The rows are grouped in 4 different ways at once. Each group adds its own fixed numbers to the row, and there is some noise. The rows also spread widely along 16 directions, which tell nothing about the answers.
In the rows, 128 means zero.
Known rows, each followed by its group in each grouping:
[132 131 137 187 104 135 162 153 145 147 149 141 153 154 155 138 157 103
 113 150 155 104 146  90 101 113 110 120 140 125 155 134 131 153 123 129
 142 129 107 125 133  86  86 112 111 148 144  95]  (2) Z_991 L (2)
[121 121 145 143 121 109 117 110 112 124 148 155 119 129 151 140 135 154
 108 127 144  80  96 117 150 129 128 128 141  93 134 141 145 132 155 113
 114 124  83 130 132 144 122 126 105 109 128 110]  (4) Z_505 N (1)
[121 122 157 160 144 115 132 143 123 130 127 130 122 131 166 160 126 119
 101  96 132 119  83 104 166 136 130 173 139 110 118 167 135 162 170  91
 124 133  85 129 137 131 168 100 154 121 105 161]  (0) Z_991 N (3)
[130 129 143 137 151 124 142 131  89 153 153 136 140  72 154 111 159 140
 120 102 128  91 138 127 130 116 152 114 111  93 126 120 138 135 175 109
 141 141 150 111 182 127 164 166 124 143  64  53]  (5) Z_505 Q (3)
[100 154 123 126 100  85 131 120 139  96 124 131  96 124 140 169 107 108
  76 132 140 135 112  95 118 133 101 207 141  88 141  98 101 189 215 102
 130  89  97 135 161 136  78 104 110 179  69 147]  (1) Z_499 L (4)
[130 133 105 108 138 149 151  77 122 135 156 152 148 171 140 119 180 118
 167 115 138 143 106 148 134 103 151 144 145 163 123 114 120 136 120 151
 111 115 153  94 152 162  84 131  96  99 135 121]  (3) Z_499 Q (4)
[ 94 124 144 140 114 114 108 121 112 122 144 139 130 124 144  92 152 165
 114 110 144 135  74 160 130 150 140 115 150 133 101 160 140  97 181 115
 108 163 138 128 145 161 126 117 121  96 139 111]  (4) Z_991 N (1)
[120 111 175  80 141 107 114 143 102 159 161 193 168 143 176 168 127 121
 119 139 142 100 131  98 119 158 183 120 133 103 130 202 102 132  97 140
 101 115  69 126 120 129 132 100 111 123 112 113]  (1) Z_499 Q (5)
[133 126  96 145 104 135 165 131 135 121 122 111 129 134 106 120 167 132
 125 114 116 131  81 149 147 157  97 148 154 173 147 107 117 167 192  79
 155 120 113 142 174 103 145 105 153 118 148 129]  (3) Z_505 L (2)
[146 146 133 117 132 135 156 154 115 147 109 117 135 107 137 122 139 107
 122  89 122 142 129 138 158 123 134 167 124 132 120 106 126 125 169 116
 117 136 176 114 162 149 157 130 153 140 107 143]  (0) Z_991 L (0)
[ 88 113 151 127 136 112 138 126 113 120 106 101 113 107 142 112  98 160
 124 104 134 121 128 111 157 131 139 140  94  95 118 134 117  60 177  88
 108 128 168  92 155 147 130 115  92 151  94 125]  (5) Z_499 L (0)
[ 84 110 113 173 104 115 148 109 138 114 129 139 131 165 136 134 145 128
  99 131 155 109  72 119 108 145 114 150 160 135 116 144 108 154 192  95
 129 133 121 131 162 123  87  97 116 144 145 123]  (2) Z_991 N (5)
[132 115 129 129 118 148 170 109  88 169 118 172 154 161 159 134 158  80
 107  98 129  81 125 105 124 122 152 146 155 144 148 132 142 138 116 113
 132 113 169 138 143 143 145 138 151 126 152 122]  (2) Z_505 N (1)
[106 130 142 108 153 116 113 109 108 120 147 131 142 135 141 111 170 171
 109 122 119 121 128 136 169 145 118 112 110 132 148 116 152 115 181  94
 138 118  96 100 154 148 146 121 123  94 103  84]  (4) Z_499 N (2)
[111 119 149 136 166 133 156 116 111 142 121 130 149 157 172 160 159  82
 103  83 115 129  90  94 139 131 166 158 139 184 119 176 153 184 141  71
 161 131 131 116 136 115 185  97 174 105 100 152]  (4) Z_505 N (2)
[123 113 111 110 152 140 139  99 163 127  96 143 125 199 124 167 119 137
 111 146 145  91 113  97 182 142 112 155 136 142 152 122 112 150 162  99
 122  91  79  95 150 142  82  85  91 130 152 154]  (1) Z_505 N (1)
[135 131 101 136 137 140 157  89 125 123 138 129 127 143 142 155 143 110
 158 107 140 130  88 121 158 111 154 167 145 148 109 128 126 171 122 121
 124 126 130 109 131 116 128 114 115 111 126 162]  (5) Z_505 N (3)
[154 159 151 103 133 113 134 126  75 149 163 159 139 155 159 142 170  89
 112  78 140 120 120 137 156 128 109 139 162  98 160 107 127 155 167 125
 132 111 113 151 147 192 138 151 156 115 126  77]  (1) Z_991 L (5)
[129 139 150 116 125 146 167 122  92 156 153 134 142 150 172 140 130  79
 124  67 121 146 126 111 138 130 143 164 159 115 152 155 135 140 119 111
 136 113 129 138 128 113 152 117 138 134 118 140]  (5) Z_505 L (4)
[176 145 119 126 102 123 132 171 145 132  98 123 127 116 107 128 138 112
 127 130 137 123 118 139 132 143 115 127 133 162 141  91  96 142 174 126
 118 130 163 151 168 170 111 113 150 129 156 122]  (1) Z_499 L (0)
[127 118  99 155 107 161 153 128 173  97  57  95 103 110 115 143  82 132
 128 106 131  90 119  96 144 131 115 141 126 148 124 131 115 139 192  80
 156 119 160 142 166  82 128  88 132 178 137 171]  (5) Z_499 L (0)
[121 129 136  99 115 134 141 132 110 147 154 139 151 147 141 109 146 139
 128 108 116 156 136 140 144 153 133 135 131 135 146 129 129  91 135 129
 113 117 132 109 147 126 131 106 113 123 131 123]  (4) Z_499 N (0)
[177 176 161 138 151 146 114 145 137  96 146 118 143  90 143 142 153 140
 147 112 150 115 163 112 146 102 118  50 121 124 144 156 169 163 120 129
 185 145  91 145  90  85 162 123 143  87 135  77]  (4) Z_991 L (3)
[128 108 125 138 147 138 158 109 120 155 155 179 177 201 155 157 182  95
 118 141 146  69 129  98 125 130 131 109 138 152 156 133 130 161 128 120
 144 115  95 110 163 122 107 122 109 132 147  75]  (4) Z_991 N (0)
[ 87 163 153  81 170  94 118  94 112  94 193 123 165 143 140 131 172 144
 145 134 165 174 125 149  83 140 157  85 111 125 125 151  89 141 151 119
 148 135 116 105 139 137  80 117  71 102  98  43]  (5) Z_499 L (4)
[156 137 147 126 133  95 144 144 102 117 122 124 113 117 129 147 124 123
 123 129 143 125 130 103 182 122 112 153 106 101 139  96 118 115 144 108
 109 111 121 111 124 164 142 128 122 118 118 123]  (1) Z_991 N (4)
[117 130 116 133 159 116 154 106 152  96 108 113 132 146 124 163 138 116
 125 142 147 125 107 100 134 119 142 146 108 169 111 123 113 177 153  86
 146 120 132  86 146 119 102  95 101 127 107 134]  (4) Z_505 N (4)
[131 131 163 141 149 129 142 172 143 151 129 107 139  92 163 149 111 122
 114 133 121 147 152  77 159 124 158 158 100 116 125 158 149 137 105 118
 119 131  92  85 118  72 167  89 116 130  74 171]  (5) Z_505 N (3)
[101 143 100 111 112 122 125  90 118 109 163 148 145 132 135 133 177 153
 125 129 134 125  93 156 115 139 133 136 154 140 125 125 121 171 178 116
 137 127 101 141 148 111 112 121 124 108 120 106]  (2) Z_499 L (2)
[128 137 163 124 147  97 121 151 129 108 106  99 112  91 134 129 120 134
 139 108 143 182  87 129 143 128 164 157 105 145  80 155 103 119 148 108
 101 142 173 100 129 176 137  96 131 104 100 166]  (3) Z_499 Q (3)
[101 106 116 170  89  74 185 132  97  96 115 109 129 124 115 108 161 105
 141 133 148 140  75 129  91 149 143 122 109 191 123 126  78 114 141  67
 144 140 209 123 145 138 133 117 127 108 151  96]  (1) Z_499 L (1)
[112 139 112  50 121 155 137 112 149 117  96 156 162 148 125 156 114 117
 120 128 136 137 143 124 129 152 149 152 147 158 110 147 104 148 143 125
 127 110 128 124 133 104 104  85 114 151 135 163]  (4) Z_991 L (4)
[124 116 138  81 122 112 129 129  97 126 117 163 151 107 124 112 159 159
 122 154 129 104 136 134 172 143 135 132 116 125 130 111 131 102 137 124
 104 110 111 110 139 159 154 130 123 101 135 112]  (3) Z_991 Q (3)
[127 140  95 187 100 141 147 103 164 103 138 128 133 133 131 125 163 118
 147 144 157 113 116 115  80 100 138 109 134 175 116 127 130 170 133 136
 154 141 160 120 140  88  70 112 101 132 138 110]  (4) Z_499 N (2)
[139 135 167 102 138 127 127 155 115 131 121 138 140 117 138 148 112 137
 105 110 131  98 165  96 132 161 124  98 106 100 155 148 117 117 162  92
 153 108 116 138 150 111 147 109 133 163 111  85]  (4) Z_499 N (2)
[142 128 111 149 149 173 167 110 130 130 130 121 134 125 145 140 141 125
 162  97 122 102 153  91 152 105 141 107 111 147 142 150 148 134 122 105
 175 122 144  99 135  48 162 121 127 138 104 113]  (1) Z_499 N (2)
[115 161 130  84 151 149 116  79 134 124 133 134 135 134 164 132 139 147
 143 126 136 142 171 109 177  64 152 162 115 111 122 113 178 115  97 166
  99 111 127  70  82 139  96 121  86  93  97 169]  (2) Z_499 L (2)

New rows, each followed by its group in each grouping:
[150 139 171 102 146 120 136 154 118 121 128 123 130 145 137 164 107 115
 116  72 134 162  99 120 152 177 127 136 148 124 139 185  97 158 156  76
 151 113  96 156 126 129 162  76 157 127 139 139]  (4) Z_505 Q (3)
[131 145 154 106 133 130 152 104  72 128 106 157 143 139 157 138 151  75
  91  62 122  77 140 106 122 128 126 132 139 125 174 124 139 158 174  77
 176  93 161 173 158 164 173 150 186 137 124  81]  (0) Z_499 L (4)
[133 134 174  80 167 122 139 166 116 150 117 146 167 143 145 156 129 114
  92 122 132 107 178  94 147 155 123 114 103 110 155 134 113 124 160  93
 140 107 105 106 162 137 137 113 123 162  97  75]  (4) Z_991 L (4)
[162 123 100 141 136 145 145 132 165 134 134 124 128 183  97 131 143 151
 155 137 157 119  94 149 157 156 101 103 144 157 151 117  81 129 163 118
 119 128 110 111 171 144  67  95  88 119 188 102]  (1) Z_505 N (1)
[ 94 117  97 132 108 138 149  90 131 104 139 147 140 124 127 127 143 152
 138 140 134 101 117 118 105 139 142 112 131 141 132 147 115 133 156 111
 149 124 125 121 154  66 113 114  97 140 120 100]  (1) Z_499 N (4)
[124 134 168  86 135 148  98 157 131 147  98 160 155  87 180 170 104  95
  93 105 119 101 123  95 109 141 194 146 148 143 100 204 144 178 136 125
 124 141 115 168 132 109 176  92 179 133  91 181]  (5) Z_499 L (4)
[148 155 130  78 135 122 118 126 139 113 109 119 105 131 116 161  95 140
 130 107 147 144 103 135 179 138 124 167 143 109 123 120 100 136 173 121
 100 115 119 127 130 173 104 101 115 125 133 167]  (1) Z_505 L (0)
[108 142 129  74 128 136 125 109 125 123 103 150 152 106 151 141 128 118
 108 136 128 106 165 103 127 121 163 141 119 135 129 126 143 147 131 131
 138 106 134 120 129 110 136 115 122 132  98 144]  (5) Z_499 L (1)
[137 161 160 106 138 129 119 128 124 141 138 152 155 125 163 140 158 103
 101 124 137 115 136 122 120 111 151 138 144 127 143 139 151 174 133 141
 127 128 104 138 126 154 123 124 140 101 117 119]  (0) Z_505 L (4)
[121 127 147 147 145 149 157 107 150 117 122 116 136 150 158 140 117 111
 141 126 149 134 137  80 135  98 156 133 126 140 130 172 140 135  90 121
 137 123 125  97  98 100 107  90  92 116 135 155]  (5) Z_505 Q (4)
[ 93 109 144 128 112 117 140 147 135 139 115 131 148 152 140 108 134 134
 117 140 137 134 122 117 120 151 143 127 121 157 140 150 109  84 142 114
 107 132 149 104 149 144 101  90 103 123 145 125]  (1) Z_499 L (0)
[164 158 120 107 137 152 135 141 127 170 155 152 158 146 149 132 176 100
 137 117 136 134 138 143 145 109 134 140 154 143 136 103 136 153 140 170
 111 138 134 113 157 154 108 137 130 118 121 113]  (1) Z_991 L (0)
[122 127 135 112 133 120 126 115 123  98 115 138 136 116 125 130 135 148
 135 130 158 111 115 127 138 140 142 109 126 129 112 146 110 133 155 110
 132 131 128 134 132 140 129 113 116 116 145 108]  (5) Z_991 Q (3)
[134 133  98 108 108 127 122 106 156  86 116 146 129 119 111 161 122 151
 139 159 146 103 114 121 126 140 137 127 127 148 110 125 106 164 150 125
 126 115 103 132 138 103  92  96  99 131 136 141]  (4) Z_499 N (4)
[116 145 137 127 136 142 137 123 140 134 143 127 141 116 138 122 130 147
 127 108 146 114 128 135 118 128 140 116 135 100 123 155 118 130 167 122
 133 139 128 115 157 107 101 119  97 150 113  98]  (0) Z_505 L (5)
[ 98 119 128 102  98 123 140 126 163 116  86 136 135 167 109 128  96 141
  96 159 151 123 138 107 125 165 119 149 130 137 141 123  98 101 157 113
 108 102 133 111 146 138  58  71  77 164 168 151]  (4) Z_505 N (0)
[153 143 150  91 157 104 160 174 113 139 144 127 140 116 129 176 114 119
 127 134 140 133 166  96 161 146 117 143  91  79 145 112  78 129 152 103
 125 104  98  91 156 110 130 122  97 174  73  87]  (1) Z_991 L (4)
[118 139 156 102 145 142 111 129 149 130 101 158 149 151 169 161 144  97
  61 127 124 107 139  80 143 128 127 152 158 147 155 156 168 202 174 112
 163 106  70 146 133 127 149  90 176 119 117 152]  (1) Z_991 Q (0)
[ 78 131 160  95 122  89 134 139 120 131 124 124 142 138 158 120 133 112
  81 132 120 191 131 110 136 156 141 200 120 133 134 126 115 131 158 107
 106 100 120  97 145 156 122  81 120 130  85 165]  (5) Z_499 Q (3)
[141 144 147 147 112 129 144 130 129 115 127 126 120 113 139 130 120 125
 123 114 154 128 124 112 111 117 137 124 140 108 129 151 123 137 130 121
 137 130 149 142 109 120 111 115 119 129 145 126]  (2) Z_505 Q (1)
[150 128 160 127 138 117 139 132  99 147 132 155 130 144 157 157 130 101
 119 111 144 102 115  95 150 126 147 135 137 116 146 150 130 138 110 117
 119 118 118 131 113 158 144 121 133 105 138 127]  (1) Z_505 N (1)
[137 113 125 182 109 120 171 146 113 140 104 123 128 154 143 123 162  84
 109 100 132 111  92 116 146 128 107 157 142 174 132 107 131 144 168  82
 132 129 167 129 160 163 139 121 162 128 145 125]  (4) Z_991 L (2)
[108 107 112 159 116 149 156 140 142 124 115 113 146 107 119  87 144 161
 154 122 139 124 109 148 123 134 146  94 118 171  91 154 120  78 153 109
 121 172 187  95 160 100 119 114 101 132 137 103]  (4) Z_991 L (4)
[107 107 151  93 152 109 114 127 112 166 142 165 153 143 149 134 143 160
 106 138 131  96  96 140 170 156 158 152 126 109 119 143 119 114 157 124
  68 129  77  94 164 179 127 113 103 104 115 127]  (0) Z_505 N (5)
[139 119 127 118 135 179 102 135 186 138  40 143 114 132 141 151  77 138
 103 119 134  50 141  87 169 115 130 140 137 136 126 145 146 128 185 126
 112 119 137 130 160 152 103  93 134 162 135 182]  (1) Z_499 L (0)
[107 132 103  83 146 137 149 119 139 129  99 133 127 100 127 178 112 117
 106 108 117 116  98 117 131 142 153 198 139 132  93 134 101 195 208  86
 135 111 125 115 192  92 140 108 134 183  54 168]  (3) Z_505 L (4)
[143 132 153 150 146 127 135 143 123 143 141 127 142 107 142 104 165 149
 124 115 133 112 122 138 146 124 130 109 119 123 143 137 139 132 158 112
 133 142 118 115 155 143 146 129 131 103 121  85]  (0) Z_505 Q (3)
[149 106 131 173 117 135 169 141 115 156 134 131 131 145 157 117 152 114
 138 115 120 114 133 101 166 110 123 145 117 144 147 114 145 109 113 113
 118 113 141  94 140 129 137 121 122 124 125 128]  (4) Z_499 Q (2)
[178 172 140 153  74 135 133 164 121 135 185 118 118  92 137 117 117 117
 163  85 149 172 121 149  97 140 129 115 160  85 129 144  99 125 128 167
 118 145 141 173 128 101 107 117 118 149 142 117]  (5) Z_499 N (5)
[118 156 153 137 128 104 157 140 115 165 169 119 146 158 169  96 169  96
 118 124 135 182 176 113 140  89 121 166 105 112 153  74 141  92 114 156
  92 110 162  47 142 177  66 130  71 132  80 102]  (4) Z_499 L (5)
[168 130 170 169 136 131 127 156 119 144 131 128 130 129 158 120 156 118
 127 117 128  98 135  96 171 104 115 104 119 131 162 132 170 117 111 129
 123 123 106 123 123 158 157 121 149  83 144 117]  (3) Z_499 N (5)
[141 172 115 108 146 138 128  91 131 115 152 162 168 126 155 155 205  85
 109 148 145 102 153 112  99  94 142 124 144 158 138  99 157 252 149 144
 185 115  96 140 139 108 123 141 149 111  99  85]  (5) Z_991 Q (2)
[ 88 121 100 100 146 138 131  97 161 115 106 128 151 146 121 135 142 150
 115 144 139 102 107 130 135 146 138 132 135 159 117 129 111 163 194  97
 139 124 106 105 177 115  95  94  99 136 120 124]  (5) Z_505 L (5)
[132 141 153 105 144 130 116 137 147 134 145 143 155 151 145 141 141 135
 121 142 140 139 133 124 130 144 140 129 125 132 144 149 117 139 134 140
 109 120  85 114 138 137  99  91 107 113 132 129]  (0) Z_499 N (4)
[136 132 138 118 135 126 152 157 121 136 113 126 136 111 117 144 125 122
 102 111 130 107 133 110 115 171 128 117 121 129 147 140  95 152 192  73
 168 121 137 142 178  96 153 112 149 171 108  83]  (1) Z_505 N (2)
[106 114 186 110 129 123 150 158  94 159 159 163 175 151 190 157 132  95
  96 106 110 124 147  80 112 165 153 125 134 124 164 206 134 130 101  96
 145 111  76 134 122  75 173  89 140 134 107 114]  (4) Z_499 L (4)
[120 140 100 114 111 145 117  92 157 102  96 144 128 132 133 143 131 129
 127 124 141  95 108 126 128 110 144 140 149 165 109 125 138 164 166 132
 127 126 147 137 142 141  94 107 124 125 140 159]  (4) Z_499 L (0)
[158 176 152 135 131 117 132 156 129 102  98  96 118  69 131 135 137 104
 106 112 138 130 149 102 123 107 129 117 114 142 137 121 147 176 161  99
 178 136 157 147 117 122 161 126 172 118 103 109]  (1) Z_505 L (2)
[103 138 130 125 111  98 145 104  94 122 127 129 144 107 154 105 177 104
 111 133 129 130 114 125 138  98 156 163 129 155 123  97 161 148 126 123
 118 130 150 110 122 162 148 134 136  78 111 135]  (5) Z_505 L (5)
[ 92 100  76 188  98 140 180  65 132  98 112 129 115 134 138 118 147 128
 128 126 128  67 112  91 135 101 113 150 131 142 139 101 140 156 174  88
 166  99 141 112 168  77 118 126 105 156 115 123]  (5) Z_499 Q (5)
[109 134 105 180  96 121 147 104 138 105 160 112 112 106 141 114 149 138
 138 115 141 154  64 142 118 122 136 163 163 133 106 144 126 174 166 118
 130 145 120 132 140  97 113 108 112 115 117 148]  (5) Z_505 Q (3)
[ 85 133 136 150 151 120 136 105 141 109 123  95 124 109 143 116 131 151
 123 122 147 126 113 115 133 104 148 131 110 126 110 136 139 121 174 101
 132 150 153  87 149 129 110 117  90 126  91 117]  (5) Z_505 L (0)
[108 124 119  89  91 128 149  98  93 114 137 153 137  96 136 123 136 155
 115 120 107 114 133 124 151 146 140 151 142 114 138 138 148 131 136 103
 141 101  99 137 115  73 174 120 131 122 118 139]  (4) Z_505 Q (2)
[127 150 159 116 126 128 127 128 111 136 138 150 156 126 158 109 169  98
  89 123 130 115 164 111  98 124 131 115 133 130 167 114 147 156 159 125
 157 111 135 146 159 156 123 132 146 128 112  73]  (5) Z_499 Q (4)
[144 125 113 134 128 129 134 146 158 115 102 137 141  81 116 134 152 138
 137 167 143  96 124 117 102 123 158 105 105 172 102 128 111 163 145 127
 138 138 151 115 164 105 120 116 122 130 116 117]  (3) Z_499 Q (1)
[189 154 126 102 122 141 120 140 135 114 106 140 123  93 126 168 117 119
 144 117 129 109 121 125 163 123 144 146 129 136 121 124 123 169 127 138
 114 118 112 156 119 132 155 110 157 109 137 176]  (0) Z_499 N (4)
[122 114 141 141 117  98 158 184 117 141 139 105 141 112 139 121 143 132
 122 121 109 174 103 132 148 167 133 149 106 158 126 138 107 108 144  85
 115 135 129  97 154 106 166  92 133 116 103 138]  (4) Z_499 L (1)
[125 155 135  70 180 131 153 123 121 149 146 122 150 136 133 142 144 119
 126 107 134 169 154 127 134 138 150 147 112 122 130 123  96 148 167 108
 145 111 147  76 167 124 112 120 102 159  66  92]  (1) Z_505 Q (2)
[129 113 122 150 123 127 142 124 124 129 140 134 124 122 145 121 141 151
 143 114 129 119 107 128 155 129 133 134 124 130 121 138 126 118 149 111
 118 127 127 104 152 123 131 116 109 125 113 122]  (4) Z_499 Q (3)
[146 142 135 115 154 143 140 107 112 136 150 143 148 134 152 137 165 117
 142 102 138 133 105 135 131 108 163 129 147 143 115 150 134 160 122 129
 126 139 140 124 127 146 131 128 134  91 128 117]  (2) Z_505 Q (4)
[154 109 117 174 114 183 156 107 106 131 100 120 110  96 133  93 129 153
 140  74 109  44 126 115 186 110 110  96 138 119 156 127 182  93 160  90
 153 133 149 150 151 103 195 149 153 120 154 110]  (5) Z_505 N (4)
[ 90 123 130 107  68 106 170 108  95 113 112 157 155 135 129  98 156 111
 112 154 133 116 157 106  98 137 133 132 121 149 166 106 124  95 102 117
 137  88 165 126 121 122 115 121 107 123 161 110]  (3) Z_499 L (1)
[132 151 130 148 109 100 137 117 138 109 141 119 112 128 136 144 131 118
 109 152 152 126 125 101 137 108 115 167 129 102 145  86 132 162 148 133
 118 111 102 119 129 141  87 114  94 128 121 140]  (5) Z_505 N (0)
[127 136 153  98 128 124 140 139 123 119 131 129 139 115 123 127 135 141
 112 125 125 143 127 125 132 156 126 131 132 125 146 145 116 137 158 101
 140 111 102 134 144 116 140 100 128 124 125 116]  (3) Z_505 Q (4)
[113 166 177  87 158  96 141 146 116  96  98  99 149 122 139 148 141  99
  89 109 134 178 144 104 144 142 132 153 103 151 138 139 125 163 157  71
 169 112 127 123 106 136 176  91 172 106 107 139]  (0) Z_991 L (2)
[102 125 115 160 110 141 176  91 131 127 112 110 139 172 139  86 167 111
 123 130 138 120 144 108 145  99 113 141 129 168 163  90 157 113 126 109
 141 112 161  92 130 140  92 117 100 107 158 122]  (5) Z_505 L (2)
[101 181 142 106 125 104 104 100 126  92 152 120 132 140 140 102 177 132
 100 114 151 182 108 161 125 117 110 143 152 134 126  98 146 155 196 131
 130 134 126 124 133 194  82 123 119  89 114 101]  (4) Z_991 L (4)
[ 97 123 112 120 127 117 181  78 113  93  97 146 125 147 134 176 120  84
 122 126 150 104 118  72 125 108 143 187 123 130 112 119 109 164 138  92
 145  87 154 106 133 110 114 118 106 166 106 154]  (3) Z_991 N (4)
[127 141 120 110 141 147 130 126 128 147 116 148 126  94 156 149 125 123
 109 110 127  91 141 109 158 102 138 168 134  96 112 117 145 150 183 130
 117 126 129 107 166 123 133 144 125 165  59 132]  (1) Z_991 L (4)
[135 162 118  65 136 173 147  99 110 130 125 129 141 117 128 110 140 133
 158  77 125 154 152 150 166 110 135 143 142 122 120 114 142 101 143 142
 127 119 169 107 136 128 137 139 121 128 117 133]  (3) Z_991 L (4)
[113 130 138 169 105 159 148 139 155 135 124 117 135 139 143 100 121 139
 131  96 147 127 119 129 123 132 120 114 151 120 127 174 126  98 158 123
 127 151 141 126 142 101 101  97 111 147 158 127]  (0) Z_991 L (5)
[176 144 157 148 128  86 135 141  97 103 155 114 106  80 128 137 129 150
 158 127 152 122 114 121 162 104 136 111  99  89 121 118 125 111 112 125
 109 137 129 118 100 155 141 140 103  93 124  99]  (4) Z_505 Q (0)
[ 99 116 108 152 107 140 142  85 140 103  93 142 113 115 139 141 118 141
  90 131 130  49 127  81 138 109 122 143 134 116 137 123 167 154 182  94
 158 108 120 130 148  88 128 121 117 158 115 133]  (4) Z_505 N (0)
[132 155 133 103 136 138 113 131 153 128 129 105 127  99 115  98 125 178
 140 150 146 150 158 140 157 121 135 124 104 110 121 101 134  89 144 151
  96 137 133  82 132 137  88 112  74 120 118 126]  (5) Z_505 N (2)
[158 143 125 113 162 139 147 143 137 139 130 117 139 112 124 137 148 131
 127 113 124 134 133 134 149 130 130 131 114 139 125 109 117 157 179 104
 141 127 137  97 180 129 130 123 123 143  87  98]  (4) Z_505 Q (4)
[134 162 133 113 149 126 115 120 167 106 119 103 122 153 117 147 124 143
 122 123 166 150 108 135 141 120 119 137 138 126 123 121 106 151 180 120
 120 133 128 119 135 171  60  94 102 118 144 135]  (2) Z_505 L (0)
[162 125 120 126 124 185 129 126 161 155  81 172 147 150 141 140 130 117
 106 138 136  38 163  98 161 109 118 132 143 130 152 113 157 146 146 149
 118 109 107 134 156 139 106 121 131 148 160 140]  (0) Z_991 N (4)
[139 124 143 165 114 106 137 177 139 131 114 113 123  89 118 114 150 144
  98 149 128 116 102 122 133 149 114 126 115 145 136 115 130 139 176  95
 129 140 117 125 168 126 149 110 142 116 124 118]  (3) Z_505 N (1)
[104 148 116 118 146 108 131  98 139  84 134 120 149  93 128 120 176 152
 140 152 141 149 119 139 117 111 165 127  97 167 103 125 124 170 148 118
 149 135 138  92 135 110 127 116 112  91  95 112]  (0) Z_499 Q (3)
[ 98 141 148 170 121  92 164 137 121 128 169  99 127 141 151 107 163 104
  98 113 139 193  93 129  99 142 120 163 139 129 142 125 108 156 176  92
 145 129 134 110 163 131 105 105 112 130 100 105]  (5) Z_505 Q (1)
